The first 9 rows are patterns. Each new row is the sum of 2 different patterns, raised or lowered, with some noise. Before adding, each is slid sideways (what falls off one end comes back at the other) and multiplied by a number that may be negative. Names go in the order of the patterns.
Some rows, each with the names of its patterns after it:
[  5.5  30.9   0.0   1.6  13.6   7.3   2.5   7.3 -23.1  30.0  30.9   1.4
  -1.8   6.3  30.4  11.1 -10.4  -5.8  -2.4  -3.1   4.7  -3.9  -3.9 -20.8
   4.1  -6.3   5.7   3.3  10.8 -20.9   3.2   2.5   7.4   3.9  -0.6  12.5
   4.3] => G
[  8.0  15.8   0.7   7.9   2.9  -0.7  -3.7  -5.9  -0.3   0.2  -5.7   2.2
  -4.6 -22.6  -1.1  30.9   5.1 -10.2  -2.9   6.1  -5.5  -0.4  -3.1   1.6
 -11.9  16.6   4.3  30.1   8.8  -7.2  -4.5   3.9  -5.0   1.8   1.8 -17.6
  -3.3] => M
[ -7.0  23.4  10.7  -3.0  -4.1  -3.9 -12.2  30.9   1.5   5.3   0.5  -4.7
   6.2  -0.3 -15.3   6.3  -4.9   4.7 -15.3 -17.5 -22.6   8.4   2.5 -15.3
 -19.9 -13.7  -7.9   2.0   1.3  -3.6  30.9  14.8  30.9   3.4   5.3  17.6
  -2.7] => L
[ -3.2   3.1 -13.3   1.5  10.7 -22.8   5.8 -11.6  13.4   4.4   0.4  -3.1
   1.1 -11.2  24.3 -11.4 -14.4  -0.4  -0.3 -23.8  11.9  -6.8   9.2  -3.1
  -1.2  -5.8  15.8 -26.4  -5.0  14.0  -3.4   3.0  -1.5  -2.1   1.8   2.5
 -28.7] => W
[-30.9 -26.9  -1.0  10.0 -11.2   3.7  11.7   6.8   1.6   6.0   5.0 -22.0
 -14.7   2.7  -1.9   3.3  13.8   8.2   5.0 -13.8  -2.4  13.2  -0.3 -30.9
   2.2  -0.4   1.7   0.4  10.3   8.4  -4.2  -3.7   0.1   0.5   0.2  -1.0
   0.2] => F
[  1.1  -1.5  28.0   8.5  -0.8   6.9  -0.3 -23.8  21.1 -10.0 -13.8  -1.4
  -3.3   0.0  -0.9   4.5  -4.9  25.5   3.6  -3.1  27.1  -6.1  -1.6  12.8
 -14.2   3.7  -1.0  17.2  30.9  -2.6 -10.3  15.7  -8.2  -1.6 -12.6 -16.0
 -16.6] => A
[  5.2  -3.0  -8.1  -1.7   2.6  -1.7 -29.1  30.9  -4.4  -0.9   5.1  17.2
   0.9   2.3  -9.8   0.6   2.3  14.5 -10.2   6.7  -4.3  14.7  13.4  -2.5
   8.2   0.0  -6.5  -8.0   8.6  -8.5  -0.3 -10.3 -19.5 -13.5 -15.1  -0.5
   1.9] => H
[ -0.7 -19.1  13.4 -22.7  18.6   7.6  30.9  -1.7  -3.8   2.9  -7.9  10.7
  23.3  -0.6   6.1   2.0  -2.9  -8.0  -6.5   1.4   6.7   4.2   3.8  -6.7
 -19.7  -4.9 -25.3  14.6  -0.4  30.3   7.7 -12.4   2.0  17.1   8.9  30.9
   0.1] => R
[ 11.5  -4.4  -5.5  27.0   3.6  -8.5  -4.0  11.2  14.4  -2.8   5.8   3.5
  -4.3  27.0   2.5 -21.1  -2.0   5.4   3.5   3.8 -14.3   1.3 -11.0  -6.5
  11.5   2.4  26.7  -0.1 -13.5  30.9   0.4  -7.4  -3.3   8.4   9.3  -6.2
 -12.2] => C

New rows, each followed by the names of its patterns:
[-12.4  -8.5  -5.7  -3.2  23.9   5.9  27.4  -8.0   1.0  27.4   9.8 -15.0
 -10.0  15.1   6.4  -0.4  -0.6  22.6  -7.1   7.1  29.4  17.4  13.5  12.3
  27.8  18.6   0.8   5.5  10.3   7.8  31.6   4.4 -13.0  28.2 -17.5  12.0
   9.2] => H C
[-41.0 -20.5   3.1 -19.1 -19.4  -3.5 -21.3 -32.7 -24.7  -0.9 -11.0 -33.7
 -16.4 -40.8 -16.5  -9.5 -35.0 -32.5 -16.0 -41.6 -33.1 -20.0 -10.7 -11.7
 -23.9 -17.3 -15.7 -27.1 -19.4 -18.2 -28.8 -28.6 -37.4 -19.0 -22.0 -18.6
 -10.3] => M C
[ -8.8  12.3  10.6   4.6 -12.8 -17.0   3.5   5.3  -1.1   5.6   8.9   6.3
  13.2  14.9   2.5   2.6 -16.0 -14.7   7.9   3.2   2.2  21.4  -4.2   4.8
  15.7  -1.1   5.5   2.6   5.5  -9.0  17.2 -16.4  -6.6   5.7 -21.7   7.3
   3.8] => W A
[  1.4 -24.5 -10.2  -6.3  -1.5   8.4   8.1 -12.7  -9.4   4.0 -12.4  -9.4
  -3.3 -10.2  -1.6  -8.2  27.6 -34.1 -12.8  -8.9 -32.4 -25.5  -0.5 -32.6
   1.3  -3.8  -8.3 -29.0  -4.9 -11.5   3.7 -31.0 -18.5  -2.3 -35.8 -11.3
   3.7] => H C
[  6.0  27.4  22.0  -3.3  11.5  13.4  28.5  16.8  11.5  17.8   6.5  21.0
   5.1   2.7   1.7  12.6   4.3  -1.8  -8.4  -0.5   1.5   6.1  19.4   8.3
  20.2   8.5   2.3  27.8 -11.5  26.0   3.4  14.0  18.0  16.8   2.5  18.1
  -0.9] => H C
[ -0.9   3.2 -40.9  29.8   2.5  -2.8   1.1  25.9  -9.3   3.7 -16.7   0.0
  -0.4  12.2 -20.5  19.8  -2.9   0.6  10.2  -6.6   4.5  -1.7  -9.2 -10.9
  22.1  -8.4  -4.7  -2.5 -19.6 -20.3  -1.1  -7.0   5.8  -6.7  -8.1  -9.3
  -1.6] => W H
[  8.2 -16.8  45.1  13.1  43.2  17.3   0.8  17.5  23.3  21.0  41.7  -6.8
  15.1  -4.4  18.6 -12.5  32.1  17.3  62.4  -8.7 -10.8  17.5   8.6  21.5
  15.7   6.8  29.4  21.5  14.1  10.1   5.8  19.4  24.6  34.7  15.6  13.1
  -8.4] => G R
[ 12.9  -1.6   1.6   1.8  -9.9   3.9  -6.8  20.4   7.7  21.7  10.4   2.1
   7.4   4.2  13.8  29.1   6.9   4.9  -4.0  19.2 -13.8  17.9  11.4  28.8
   3.6   2.6   7.4 -14.0   1.5  22.8   9.5   5.0   8.4   8.8   2.7   1.2
   9.9] => F R
[ -4.9 -42.5   1.6 -26.9   2.2 -21.1 -22.8 -12.3 -17.6 -20.0  12.0 -14.8
 -30.7  -4.9 -11.9 -21.1  14.4  -5.3   8.2 -13.6 -14.1 -20.6   3.0 -26.3
 -14.4  -3.9 -13.8  15.1 -39.1 -10.4  -9.3 -14.6 -49.4 -14.8 -11.4 -14.4
 -11.4] => W H
[10.7 13.8  0.4  9.7 10.5  4.2  4.1  5.1  5.6  1.0  7.8 -5.8 -4.7  6.2
  6.2  9.3  2.8 -0.8 13.1  2.0  5.7 -2.4 -5.4  2.7 14.7  1.4 18.7  8.8
  7.1 10.3 12.7  3.3  6.0 -4.3 -3.9  4.4  5.4] => M A
[ 28.4  -3.0   3.8 -22.6  -4.7 -13.7  14.7  10.0  45.5  -1.3   9.9  17.2
  14.1 -12.0  28.8   9.5  -1.9  10.8  31.2   8.0   8.4  24.6   9.5  35.8
  18.7 -15.2  61.1  28.9   7.6  19.4   0.0  38.5  15.9  16.6  33.5   3.5
  -4.0] => G A
[  6.9   5.7 -33.4  22.9   1.6   5.1  10.5  23.8 -11.9   4.1  -7.6   4.0
   8.6  12.6  -4.9  17.3  -3.7  18.7  11.7   9.3  19.8  15.8  -6.2  -3.9
  18.8   6.7  10.4  -1.3 -14.2  -8.2  -6.6 -13.1  -2.7  -8.4  -0.9  -6.3
  -7.6] => L H
[-14.0  -0.1  -0.1  -9.5  -9.2   8.4  -2.7 -14.6   8.4  -0.8  25.5  -3.1
 -11.6  -9.5 -19.3  -6.7  -1.6  -9.5 -22.2  -7.4   0.9  27.0 -21.0 -14.8
  -0.3  -1.6  -9.7 -27.0  -9.4   5.1  -3.4   1.3  -4.1 -24.9  -0.6  27.6
  15.7] => G M
[ -4.6 -19.9  -1.3  13.5   9.7  -2.6  20.3  19.1  26.0   7.6  13.5   2.7
   3.6  14.5  25.2  11.7   2.3   1.3  12.8  -2.9  36.2  12.4   3.0   6.1
 -13.8  11.5  14.6 -24.2  11.2   7.4  13.0  -9.5 -12.8  -6.3  21.1   1.2
  -1.5] => L C
[-18.5 -17.2  -3.8  -4.0 -35.9  -8.2 -15.1  -2.4  -2.1   7.2 -11.7 -16.4
  -5.8  -0.6  -4.4  -7.6 -14.0 -12.8 -30.2 -46.4 -21.4 -23.5 -21.1 -12.5
 -14.6  -6.6  -7.8 -21.5 -14.5 -24.2 -19.1  -8.9  -5.8 -27.2  -4.6 -10.0
  -8.5] => L F
[-16.2   1.8  16.5 -23.2  -6.5  -1.5   3.8 -12.4 -35.4  -2.6  14.4  -5.3
   9.0   4.9   7.2  14.4  14.8  13.7   0.6 -12.4  -6.6   1.2  -8.4  14.5
  15.0 -13.3   4.5   8.8   3.5  -2.5  -0.1  -0.4 -18.3   5.8 -15.1  -8.4
  -1.1] => G A
[27.9 16.2 14.2 21.1 23.9  7.1 19.5 21.0 17.7 38.0 19.8 19.0 43.8 14.0
 21.6 25.9 18.7 30.5 30.0 26.8 37.6 26.0 23.5 36.6 19.3 19.1 12.7 12.8
 -3.4 14.5  6.2 35.5 23.5 11.7 25.7 23.7 -3.7] => L A
[  6.1   7.1  11.1  14.3 -13.2   1.8  49.5  13.5  -4.4   4.4  18.0   7.4
   4.6   0.4  14.6  -4.7  22.0  23.2  38.6  13.2  -0.3   8.9  16.7   2.9
  12.4  11.9 -10.5  16.3  17.2  14.8   8.4  17.4  12.6   9.3  -1.1   3.3
   4.3] => M C
[ 35.7  18.7  46.8  17.5  10.0  18.8   5.4  -4.2  23.4  12.6   0.5  -2.3
  -1.4   0.3  40.3   5.3  10.7   3.3  -4.5   7.7   3.2  -6.1  11.5  -5.3
   9.3  -0.1 -13.5 -17.5  12.9   6.4 -14.0 -17.9  -7.4  -1.8   6.2   5.2
   0.9] => L F
[  3.7   1.5  -1.9  -2.8   3.6  -7.7  13.1 -16.1   7.9  -3.7   4.1   8.1
  11.3 -23.4   7.7   1.5  10.7  -2.1  -6.5   1.7   9.4   7.6  21.1  -8.1
  -3.2   9.5   9.2   4.9   6.9  -3.5  34.9  43.1   4.6   2.5  16.0  27.1
   8.2] => G L
[ -2.5  -3.5 -24.3  -6.2 -20.9 -43.9 -24.0  21.2 -19.8 -25.8 -28.3 -28.5
 -34.0 -30.6 -20.1 -13.7 -22.7  -3.6 -19.9  11.0  -5.2 -24.4 -47.2  16.6
 -24.9 -15.1  -9.8 -17.1 -18.4  -6.8 -10.7 -14.7  -6.7   0.0 -26.3 -13.9
 -26.3] => M H
[ -0.1 -27.3   2.1  10.6  -6.2  -8.4  11.2  11.2  -3.2 -11.5  -1.4   7.0
   4.9   2.4   3.8 -28.6 -20.7   3.4  19.6 -10.0   8.6  12.1   8.2   0.7
  16.1   6.7 -18.8 -13.4   4.2   1.3   1.3  14.6   8.7  -3.5 -10.0   0.0
  10.1] => G F
[  8.5  11.7 -10.4   2.9   0.3  24.1  15.3  -5.5  11.0  29.6   0.8   1.9
   9.1   0.8  -1.8  -5.8  -2.1   1.0  -3.4   5.4   7.1  10.0   3.9  24.9
  25.8   8.1  -2.7  -1.8  21.7  -6.1   0.2   8.2  11.5   2.7  24.0  11.1
   3.3] => F H
[  6.2 -11.0  35.7  18.8  35.5   8.5  14.9  25.6   0.7  -2.3  28.0  16.1
   2.6   1.1   1.5 -19.4  23.6   6.3  14.6   0.4   2.0  16.4   7.9  -8.7
  13.8   3.2   0.4 -15.8  -9.5 -17.2  14.1  14.0  -5.6 -11.1 -13.3  -2.8
  12.2] => L F
[ -4.3   2.4   8.7   3.1   6.1   1.6  -6.3  -0.3  -6.3   5.1   9.3   1.3
  10.5   7.0  -8.4   6.8   6.8   9.2  15.8  -1.8 -18.1  -2.5  11.0   8.2
 -13.5   6.8  14.1   7.1   0.2  11.3 -10.6   7.5 -19.9   2.5  12.5   2.2
  -0.1] => M C
[  2.4  13.4  37.4  18.8  -7.1  -1.0   9.7  -1.4  -1.3 -26.6   2.1  19.3
   2.9  20.2  15.3  -0.1  21.1   1.4   3.2   3.5  -9.3  15.8 -17.4  -6.5
  18.4   4.2   3.0  12.8   7.2  -2.8 -12.7   4.0  21.5  -2.0   9.0  10.8
 -19.8] => F C
[ 13.1  11.3  -5.3  -0.6   3.4   9.0   7.1  -9.4 -24.0  -2.3  27.7   6.7
 -11.4  -4.0  -2.9  -2.9  -3.8  -0.3   2.8  -6.8   5.8   5.7  29.7  11.7
  -5.0  -4.3   8.7  -2.6   4.7  15.2 -16.5  -2.3  14.0  18.4   1.7  10.3
  -7.9] => G M
[14.4 20.2 31.4  5.5 10.2  9.9 22.4  8.3 28.0  5.0 27.6 12.0 13.5 18.7
  9.5 19.7 31.9 12.9 20.1 14.1 21.6 19.7 22.9 12.3 17.4 23.9 25.6 18.6
 11.1 12.7  4.8 23.0  1.9 20.8  5.0  9.2 14.0] => L R
[  6.4   7.9  -0.1  20.5 -34.3   9.3   2.1  15.1   7.6  -3.0   5.1  15.9
   2.3  17.1  -1.0  20.7  20.8  24.2  -6.3  -0.9  19.2  25.6  18.4  13.0
   0.2  -4.3   5.7 -34.7  -4.7 -25.4  11.9   2.2 -16.9   7.3  16.9 -14.6
   5.1] => L R
[ 12.1   1.3  -5.0  -0.6   2.9  -1.6   3.6  14.2   9.2  16.8   2.0  -3.6
  17.7   9.0  11.5   6.4  22.1   1.6   3.1 -16.0   6.3   9.6   1.6   8.5
   2.3 -15.1   3.4  10.6  21.4  -3.0  20.4  -2.6  -1.0   1.7   6.8  -2.5
   2.8] => R C
[ 4.9 -1.0 20.5  6.8 16.7 16.0 23.0  9.1 10.2 15.8  2.5 17.8 21.8 10.7
 11.3  3.0 -1.7 10.6 21.1 13.6  2.6  4.5  2.8 11.0  5.3  2.5 -2.2  8.7
 16.5 -2.9 -4.2  4.6  5.1 10.9 -7.4 -4.2 -1.3] => L W
[ 30.8   0.1   0.7   1.1  -4.7 -17.6  14.5 -36.5 -14.8  -0.9 -17.6  -0.6
   7.4 -20.8  -0.9   4.8  13.4  -0.4  17.5  -9.9  -2.4  -3.9  10.1 -10.6
 -16.4   9.7  20.0 -27.0   1.6   1.9   0.6  -6.5 -12.8 -19.7   0.8 -27.2
  -9.0] => W A
[-19.1   2.6  -0.6   1.3  -4.2  -5.9   6.3  12.5 -19.3 -17.8   2.5   3.7
  -5.4 -21.5  -2.1   3.5   0.9   9.6   2.4  -5.8   0.5   5.2  16.1  -2.9
   4.4  -2.2  -3.3   2.9  12.1  -9.5  -2.1  -2.5  -1.7   1.6 -12.0  -2.1
  -6.8] => G C
[-35.2 -16.9 -29.0 -12.4 -39.1 -38.5 -23.7 -13.4 -36.1  -3.0 -20.5 -25.5
 -19.7 -16.5 -33.2 -28.4 -35.3 -13.2 -24.3 -19.1 -15.7  -5.4 -34.6 -33.5
 -13.1 -14.4 -19.1 -43.0 -21.2 -19.5 -18.7 -39.2 -15.9 -13.0 -32.1 -22.1
 -13.9] => W F
[-45.6 -16.2  -0.4 -23.6 -17.9  -1.7  -1.2 -21.0  -5.3  -6.5  -5.3  -6.7
 -46.2  -5.8 -10.3  -9.1  -4.8 -14.7  -7.6   6.2  15.1  22.0 -11.9  -3.5
  19.0   9.8 -27.9 -18.0   4.4   4.6   0.4  19.9   3.5 -11.7  -3.2 -41.7
 -35.5] => L F
[ 8.8  4.6  5.5  7.6  9.2 10.6 10.6 19.2 -5.5  0.1  6.2 -4.9  9.3  7.4
 21.1 15.1  2.6  7.9 10.2 15.8 19.5  9.6  3.5 -5.0 14.7 -5.0 16.4 14.0
 24.8  4.7  8.9  9.8  7.4 19.4 23.1 12.7 10.8] => H R
[ -2.3 -29.0 -26.3 -27.1 -28.4 -21.0 -16.1 -16.1  -7.4 -32.3 -12.3  -5.5
 -20.1 -13.8  16.1 -24.5 -42.5 -28.7  -7.0 -15.4 -19.7 -22.2  -2.9 -12.8
 -28.3  -6.0 -35.3 -21.6 -44.3 -27.6 -13.4   2.2 -19.6 -16.1 -12.9 -21.1
  -9.1] => M W
[ -3.8   6.8  -6.3   9.6 -14.6  17.5  -7.0  12.6  -1.1  13.7  23.2   1.3
  11.9  24.3  -5.8  -5.5  19.4  -1.4   1.8  -3.6 -37.1  10.9  10.0   0.9
   1.0   9.9  21.7   1.5  -9.2  -2.1  -3.1 -30.1  34.1  -7.1  -3.1 -11.0
  20.0] => G H
[-11.0 -16.3 -21.7 -15.0 -18.5 -16.0  10.7 -28.1 -53.1 -20.5  -7.7 -16.3
 -32.7 -16.0 -11.6 -11.9 -16.6  -5.2 -31.1 -18.0 -38.3 -14.5 -12.0 -10.6
 -21.8 -13.6 -22.2  -8.9  -3.4 -15.6 -26.1 -29.8 -15.9 -27.4 -20.3 -18.4
 -26.2] => G M
[ 14.0   5.5  -5.1   7.1   9.0   0.8  18.1   0.6  16.7  -0.4 -14.8   9.9
  11.9  -1.5  12.7   7.3  13.8  26.1  17.8   5.8  12.7  -8.6  -1.6  16.2
   2.0  11.9  16.4  -5.8  13.0  16.6   8.0  13.8  -1.1  12.2   9.8  11.2
  -6.8] => W A
[ 10.0  -3.2  -3.4  -5.3 -25.3   3.4   1.2 -11.1  -4.2 -19.6 -20.8  24.1
 -18.7 -32.6   3.9  11.5   1.0 -23.6  -4.1  15.2  -6.1  -4.7   7.3  -3.2
   8.5  15.4  26.8   2.3  -0.6  -4.2   7.8  -7.6   2.9   1.5  -0.3  -2.6
  -0.6] => G F
[  5.5   5.3  19.5  -8.5   4.2  -1.3  11.6 -11.5 -12.6   7.4  30.7   9.1
  -3.6 -13.6 -16.3  -5.7   6.3  23.3   7.6  27.4  24.4  68.0  10.3  15.0
  25.0   6.2  -7.7  24.9  23.9   9.8   6.0   5.4  -2.7  40.0  10.5  42.8
  34.7] => L F
[32.9 17.6 20.0 36.0 29.4 31.5 43.9 30.0 29.2 24.5 39.3 57.7 27.5  2.5
 25.6 35.8 45.7 23.7 22.9 28.3 34.4 28.9 42.1  5.3 25.7 -6.0 16.8 41.6
 33.9 39.7 32.9 19.7 43.6 45.8 27.3 19.1 18.4] => M C
[  3.8   3.0   8.5  -0.4  14.7  26.7  -7.5  -0.6   7.3   8.4  -5.3   2.8
  12.6  15.2  11.4  12.2   3.4 -19.8  -4.4 -13.7  18.0   8.3  38.1  17.0
  -1.9   2.2  19.6  19.9  32.4  -6.9   7.2  -9.6  18.5 -12.8  26.7  16.9
  30.9] => F R
[-25.3   2.3   8.3 -12.1 -30.2  -8.2 -22.1 -32.2 -11.9 -20.6 -36.2 -25.3
   0.6  -5.6 -21.0 -27.6 -22.4 -37.3 -30.7 -18.7  -7.0  -4.3 -31.6 -28.0
  21.6 -21.9 -23.9 -23.4 -16.0 -23.6 -30.7 -24.3 -11.5 -22.6 -23.9  -6.2
 -17.4] => F C
[ -6.2 -10.4 -28.2 -20.1 -10.2 -15.3  -6.3  -0.8 -22.7  -7.0   2.0  -6.3
 -10.5  -9.4 -11.6 -16.2 -11.7 -25.2 -17.1  -9.9 -32.2 -15.1 -15.2 -25.3
  -3.9 -13.9 -10.0 -24.2 -34.4 -10.4  -4.5 -21.9 -16.9   0.1  -5.7  -1.9
   0.2] => A H
[-27.3  -3.9  15.6   2.2   5.6   7.4 -13.4   4.0   8.9  21.2  -6.7   0.9
  -1.0  -3.1  -8.4  21.6 -12.9  -1.9   4.8   0.1  -0.5  -9.6  -3.5   3.5
 -24.2   6.5   3.2 -14.0  -5.1 -11.6  -4.2  27.0 -36.9 -23.6   4.3   5.0
  -7.2] => G C
